All groups share one centre, and each spreads out both ways along 8 directions, with some noise.
(in the rows, 128 means zero)
Known rows, each followed by its group:
[120 131 117 139 121 128 129 118 151 111 138 141 120 143]  (0)
[136 143 123 154 112 152 115 128 146 109 130 127 136 125]  (0)
[139 132 119 117 125 129 144 124 142 102 129 140 144 116]  (2)
[109 161 142 117 142 117 136 141 144 97 110 121 140 145]  (6)
[122 138 114 146 117 110 145 138 115 107 129 145 142 137]  (3)
[124 122 112 150 155 125 123 122 152 110 138 97 109 137]  (1)
[102 134 132 110 114 126 134 119 144 140 128 142 133 124]  (3)
[138 132 141 150 146 126 120 128 149 128 121 124 141 135]  (3)
[144 130 141 111 112 145 142 102 152 116 138 126 134 124]  (5)
[110 112 145 105 118 119 107 134 137 119 131 147 178 157]  (4)
[149 125 117 142 138 118 129 118 150 101 131 139 137 129]  (0)
[133 132 115 142 136 136 130 168 122 125 111 125 125 117]  (6)
[120 121 104 157 131 105 150 126 144 127 135 151 134 124]  (7)
[143 117 118 121 119 148 152 133 133 106 143 129 117 147]  (2)
[128 136 122 132 130 134 133 140 143 113 123 127 129 128]  (6)
[129 104 117 124 134 112 133 139 118 132 133 148 121 146]  (0)
[124 118 106 97 153 153 129 117 137 117 146 158 147 111]  (5)
[137 125 122 146 113 105 132 134 116 116 128 157 148 139]  (7)
[127 121 119 128 125 129 160 127 132 135 137 139 127 123]  (5)
[116 148 133 137 126 124 154 142 132 104 127 126 142 153]  (1)
[117 123 123 130 127 132 122 126 132 147 130 136 102 135]  (4)
[130 127 132 118 128 105 133 107 136 115 131 137 149 121]  (5)
[123 139 114 136 146 133 133 141 121 122 125 151 130 128]  (1)
[125 139 147 150 128 144 119 122 162 128 126 89 102 150]  (2)
[128 135 114 133 161 114 109 142 120 111 116 141 161 108]  (5)
[145 126 129 133 120 106 97 114 129 123 119 157 131 128]  (7)
[115 138 134 133 126 91 137 155 127 132 102 118 123 127]  (0)
[131 132 134 118 138 114 132 141 109 126 118 132 145 122]  (1)
[109 147 144 118 114 111 126 105 124 148 123 144 159 100]  (3)
[142 138 127 134 136 132 132 142 135 118 113 105 109 115]  (4)
[144 133 117 159 134 103 141 142 96 129 120 140 110 133]  (4)
[127 163 117 157 133 135 91 121 112 121 118 138 115 112]  (7)
[120 151 132 145 116 118 128 133 140 119 117 122 127 127]  (0)
[121 93 120 106 128 136 113 111 145 144 147 133 110 136]  (6)
[111 114 113 130 126 107 126 118 162 127 134 136 116 129]  (6)
[144 145 133 154 124 135 131 150 147 105 114 103 138 123]  (5)
[134 122 149 116 130 125 113 111 119 140 129 119 131 135]  (6)
[120 111 123 135 120 117 125 132 121 138 134 141 113 157]  (5)
[127 125 124 134 121 147 116 126 142 128 134 122 111 139]  (6)
[131 144 117 147 131 89 147 155 154 72 110 120 152 134]  (4)
[131 134 137 125 139 156 144 133 133 131 130 96 130 118]  (7)
[129 122 126 143 123 124 109 136 118 131 125 110 133 125]  (7)
[120 135 128 117 118 153 118 84 160 118 150 140 111 144]  (0)
[135 115 113 122 120 129 149 137 122 119 136 145 105 146]  (2)
[138 141 136 118 121 142 124 106 132 124 131 147 131 121]  (5)
[149 116 140 151 115 114 151 148 103 139 122 110 137 136]  (5)
[136 143 120 159 121 106 130 131 124 112 121 147 146 122]  (7)
[144 113 141 120 125 147 110 111 91 158 139 148 120 140]  (0)
[109 119 116 137 134 88 119 160 122 121 115 138 111 163]  (4)
[126 133 112 132 109 131 136 113 125 121 139 140 134 110]  (3)
[113 129 117 143 139 120 123 127 132 147 127 135 104 128]  (7)
[137 130 123 114 131 120 136 123 132 118 124 141 135 114]  (2)
[132 134 139 148 135 123 124 138 122 125 121 94 156 116]  (2)
[124 133 127 129 135 135 152 122 134 120 138 114 112 143]  (2)
[137 131 126 132 127 130 129 121 143 115 130 134 137 123]  (7)
[138 136 129 138 96 133 141 128 137 117 128 155 148 124]  (1)
[148 124 121 152 143 120 130 144 139 94 126 125 129 156]  (3)
[145 130 131 123 131 119 123 114 163 101 123 124 124 129]  (0)
[110 135 122 131 114 107 147 140 133 114 126 146 141 141]  (1)
[123 144 134 138 121 119 129 111 131 130 128 137 156 108]  (3)
[119 135 119 147 129 109 134 157 118 129 112 126 116 133]  (4)
[130 141 144 144 129 119 133 149 129 140 108 122 130 128]  (3)
[104 142 118 155 115 124 141 112 150 147 134 151 121 117]  (4)
[145 113 131 123 140 138 119 118 131 127 135 110 127 126]  (1)
[161 127 125 132 128 137 139 112 140 107 135 144 161 107]  (7)
[154 119 135 133 109 129 111 107 160 124 126 113 129 104]  (1)
[167 133 140 127 115 139 127 132 136 113 116 127 126 124]  (2)
[147 126 116 151 118 127 139 127 141 122 129 143 134 111]  (6)
[138 127 133 117 118 130 151 107 135 120 139 135 145 122]  (5)
[163 128 138 107 131 140 145 121 119 117 126 126 136 115]  (2)
[116 140 137 163 127 127 146 144 123 148 123 143 151 135]  (3)
[137 124 135 106 133 166 139 126 125 124 140 145 134 144]  (1)
[135 123 136 153 122 138 123 143 121 129 128 103 131 146]  (2)
[144 128 127 137 128 154 138 124 134 112 141 126 138 135]  (1)
[148 114 133 126 129 113 123 117 121 110 136 152 151 150]  (4)
[143 140 135 136 121 136 135 122 131 117 128 132 138 129]  (6)
[164 118 132 119 140 132 114 93 151 112 136 129 103 135]  (4)
[124 122 131 127 143 119 100 106 164 141 124 126 103 128]  (3)
[140 154 144 133 128 138 138 135 117 111 119 133 142 140]  (6)
[128 129 115 144 129 148 102 122 181 116 127 124 118 118]  (0)

New rows. What belongs after each?
[137 133 115 154 135 100 128 104 140 107 135 158 121 147]  (0)
[144 148 124 143 132 133 148 127 146 123 116 112 114 94]  (4)
[136 133 143 117 128 115 140 125 153 124 116 138 125 135]  (7)
[112 120 123 96 154 137 136 131 133 117 138 129 125 149]  (1)
[107 140 133 149 129 131 117 120 162 124 130 118 139 136]  (2)
[129 148 130 147 116 125 137 128 130 113 126 130 140 129]  (0)
[138 125 117 144 137 105 130 149 128 141 107 142 121 104]  (6)
[148 125 150 137 95 117 129 118 137 100 131 108 145 158]  (5)
[138 140 140 125 115 143 140 105 149 95 142 122 155 136]  (6)
[152 125 148 125 133 134 116 116 138 127 124 95 129 121]  (1)
[136 111 134 133 123 103 129 129 143 131 122 126 137 128]  (7)
[145 110 121 92 129 121 119 122 135 129 122 155 120 111]  (2)
[129 133 127 141 129 122 149 133 147 119 126 121 140 123]  (7)
[147 131 132 130 119 153 148 120 125 118 141 141 125 147]  (2)
[130 146 137 141 119 114 134 140 127 119 114 121 135 127]  (0)
[121 152 141 152 134 126 136 116 128 131 130 127 146 129]  (2)
[125 138 131 121 129 140 132 126 146 107 128 125 134 138]  (6)
[124 120 123 141 129 122 122 145 109 140 125 126 126 131]  (6)
[127 129 118 115 129 106 180 133 149 81 135 131 156 138]  (0)
[135 114 128 120 120 110 122 144 125 121 118 131 112 150]  (0)
[132 121 121 153 137 128 104 128 133 147 124 140 117 122]  (0)
[162 127 121 149 125 145 134 148 114 135 118 147 125 110]  (6)
[125 138 121 141 132 113 134 140 118 121 119 144 139 121]  (1)
[141 115 141 127 121 122 152 126 128 156 124 114 115 120]  (5)
[136 125 135 153 131 108 119 120 143 125 125 92 117 131]  (1)
[132 134 136 151 113 124 118 138 139 121 120 116 116 149]  (5)
[138 132 127 149 118 122 164 142 130 116 128 116 145 124]  (5)
[129 157 151 122 107 117 133 112 125 115 120 121 123 140]  (0)
[62 158 111 150 156 92 147 116 173 109 134 96 153 113]  (2)
[106 135 130 131 114 133 140 127 140 148 129 142 131 122]  (3)
[123 135 127 153 128 99 123 140 122 129 115 132 126 136]  (5)
[136 116 134 121 139 123 104 130 134 129 121 119 127 131]  (5)
[116 139 119 151 139 117 113 146 142 127 112 131 112 130]  (5)
[137 141 124 156 124 128 142 135 130 113 128 131 146 125]  (3)
[145 127 131 126 123 140 131 126 135 101 135 124 156 131]  (5)
[120 131 134 121 144 121 140 128 155 135 118 115 136 105]  (0)
[143 125 107 147 110 160 139 136 150 128 130 114 84 114]  (3)
[140 136 147 120 142 126 122 135 108 141 113 127 132 124]  (1)
[141 138 126 159 119 105 129 129 101 117 127 152 132 147]  (0)
[155 135 132 147 130 121 137 126 109 124 124 134 136 120]  (4)
[116 139 144 115 110 142 126 147 133 138 113 105 127 122]  (0)
[127 159 120 157 130 128 136 144 151 107 112 123 134 114]  (5)
[142 121 136 124 131 117 123 131 104 147 119 141 119 128]  (2)
[138 131 131 128 137 150 128 125 114 136 132 127 127 121]  (7)
[133 133 129 129 137 115 114 126 131 115 121 133 146 124]  (5)
[143 118 126 112 146 157 131 124 125 118 142 128 138 129]  (1)
[130 149 116 155 128 149 133 172 141 92 114 84 149 109]  (6)
[123 123 114 155 103 121 139 125 143 119 139 138 127 144]  (1)
[113 144 120 114 133 123 141 100 166 133 128 147 112 103]  (5)
[134 127 129 111 122 117 100 100 134 144 120 124 99 100]  (3)
[115 136 106 144 128 127 158 137 167 103 131 127 132 122]  (5)
[116 131 122 130 117 140 137 146 144 122 126 120 136 126]  (0)
[127 157 133 160 118 123 128 106 120 124 131 144 131 133]  (0)
[158 131 161 138 67 110 133 126 110 141 113 146 164 117]  (1)
[131 147 122 145 137 114 158 122 157 95 128 128 157 115]  (0)
[108 123 105 145 125 107 123 121 138 127 136 150 106 142]  (3)
[135 115 143 107 138 129 113 127 133 142 122 128 114 140]  (3)
[89 113 121 131 113 118 116 124 133 143 144 170 136 165]  (4)
[127 129 135 138 122 97 170 142 141 125 119 145 139 146]  (7)
[128 149 122 151 125 119 138 145 141 105 116 114 126 124]  (4)
[141 123 139 147 134 117 117 124 126 136 124 104 118 133]  (1)
[143 137 126 148 121 126 138 138 107 124 124 148 150 120]  (1)
[118 151 124 149 124 126 130 126 158 126 118 118 109 114]  (4)
[129 123 128 124 126 127 122 122 133 135 128 150 118 135]  (2)
[120 121 131 115 136 124 116 127 165 124 122 127 108 146]  (3)
[116 137 127 146 121 146 148 118 156 123 143 130 84 173]  (2)
[119 143 127 141 131 129 132 122 150 126 127 126 133 117]  (0)
[142 124 135 119 127 130 122 117 131 110 133 129 151 129]  (5)
[133 123 142 123 136 109 162 129 156 140 118 131 123 130]  (7)
[121 130 140 119 130 136 119 124 164 143 117 119 110 123]  (3)
[178 120 158 113 116 135 120 156 83 125 108 108 152 123]  (0)
[132 116 141 141 145 135 126 137 127 149 129 141 136 152]  (3)
[140 139 143 124 125 123 148 117 108 118 133 160 150 147]  (6)
[116 144 100 135 132 147 145 140 138 107 134 173 139 129]  (1)
[130 131 118 152 131 107 128 139 129 117 122 135 118 141]  (3)
[131 133 131 128 108 153 131 117 122 117 143 138 134 143]  (0)
[103 129 128 104 134 168 124 152 130 94 141 85 147 156]  (6)
[113 126 115 141 138 93 148 135 130 141 123 140 126 117]  (5)
[123 124 114 109 136 144 140 112 144 120 144 153 134 121]  (5)
[136 135 142 149 120 128 111 124 124 142 122 147 133 137]  (2)
[122 136 133 137 118 114 130 148 121 132 113 124 126 132]  (0)
[146 114 110 141 117 142 112 131 146 100 137 142 122 147]  (0)
[145 157 124 164 129 117 139 158 145 105 99 116 143 96]  (6)
[127 138 131 141 129 89 124 124 138 111 116 127 146 126]  (5)
[140 120 145 133 119 99 115 124 126 114 124 116 148 144]  (5)
[115 154 136 151 135 112 132 124 153 123 117 105 116 128]  (2)
[153 114 142 110 121 141 146 112 110 140 141 134 142 123]  (5)
[132 129 110 137 127 133 131 114 140 112 139 161 133 127]  (7)
[111 133 128 141 119 124 126 131 129 138 128 141 132 136]  (4)
[111 123 119 107 115 119 133 134 134 123 127 140 107 143]  (3)
[156 144 144 120 158 127 108 125 111 135 106 126 156 82]  (5)
[146 108 122 128 134 119 137 139 107 125 133 147 138 141]  (0)
[139 117 132 112 134 108 121 126 150 119 117 124 112 134]  (0)
[112 117 128 111 130 134 127 125 131 124 141 130 130 152]  (6)
[126 140 129 143 117 106 136 121 131 121 124 139 134 133]  (5)
[116 146 140 149 134 129 126 117 148 132 126 114 119 140]  (2)
[139 138 150 117 117 124 129 121 154 112 116 106 142 122]  (1)
[148 130 138 155 123 141 111 106 174 125 128 94 101 128]  (1)
[137 125 147 123 120 126 120 97 124 137 138 138 128 141]  (6)
[113 154 138 133 119 116 134 125 152 120 115 115 126 124]  (0)
[110 139 131 135 142 100 128 120 132 146 118 130 106 127]  (2)
[137 147 136 137 133 140 151 135 127 120 123 122 139 121]  (7)
[133 141 120 142 150 138 125 152 131 130 111 127 128 105]  (5)
[124 123 100 126 160 155 132 152 128 131 129 144 133 107]  (5)
[129 130 138 124 121 128 133 100 158 131 134 144 154 112]  (4)
[134 128 142 121 121 148 126 117 131 138 131 131 144 118]  (4)
[119 139 129 142 119 152 119 114 130 140 138 136 126 128]  (0)
[134 126 121 123 148 143 134 137 101 127 133 147 138 132]  (1)
[137 128 130 157 119 124 115 133 112 145 123 126 116 128]  (6)
[138 119 123 112 126 134 130 126 132 106 134 131 131 137]  (3)
[142 135 128 140 131 139 126 107 142 116 136 137 138 122]  (0)
[140 109 122 114 147 92 136 123 141 132 120 143 111 124]  (4)
[127 128 130 128 97 154 121 144 115 123 132 129 126 147]  (0)
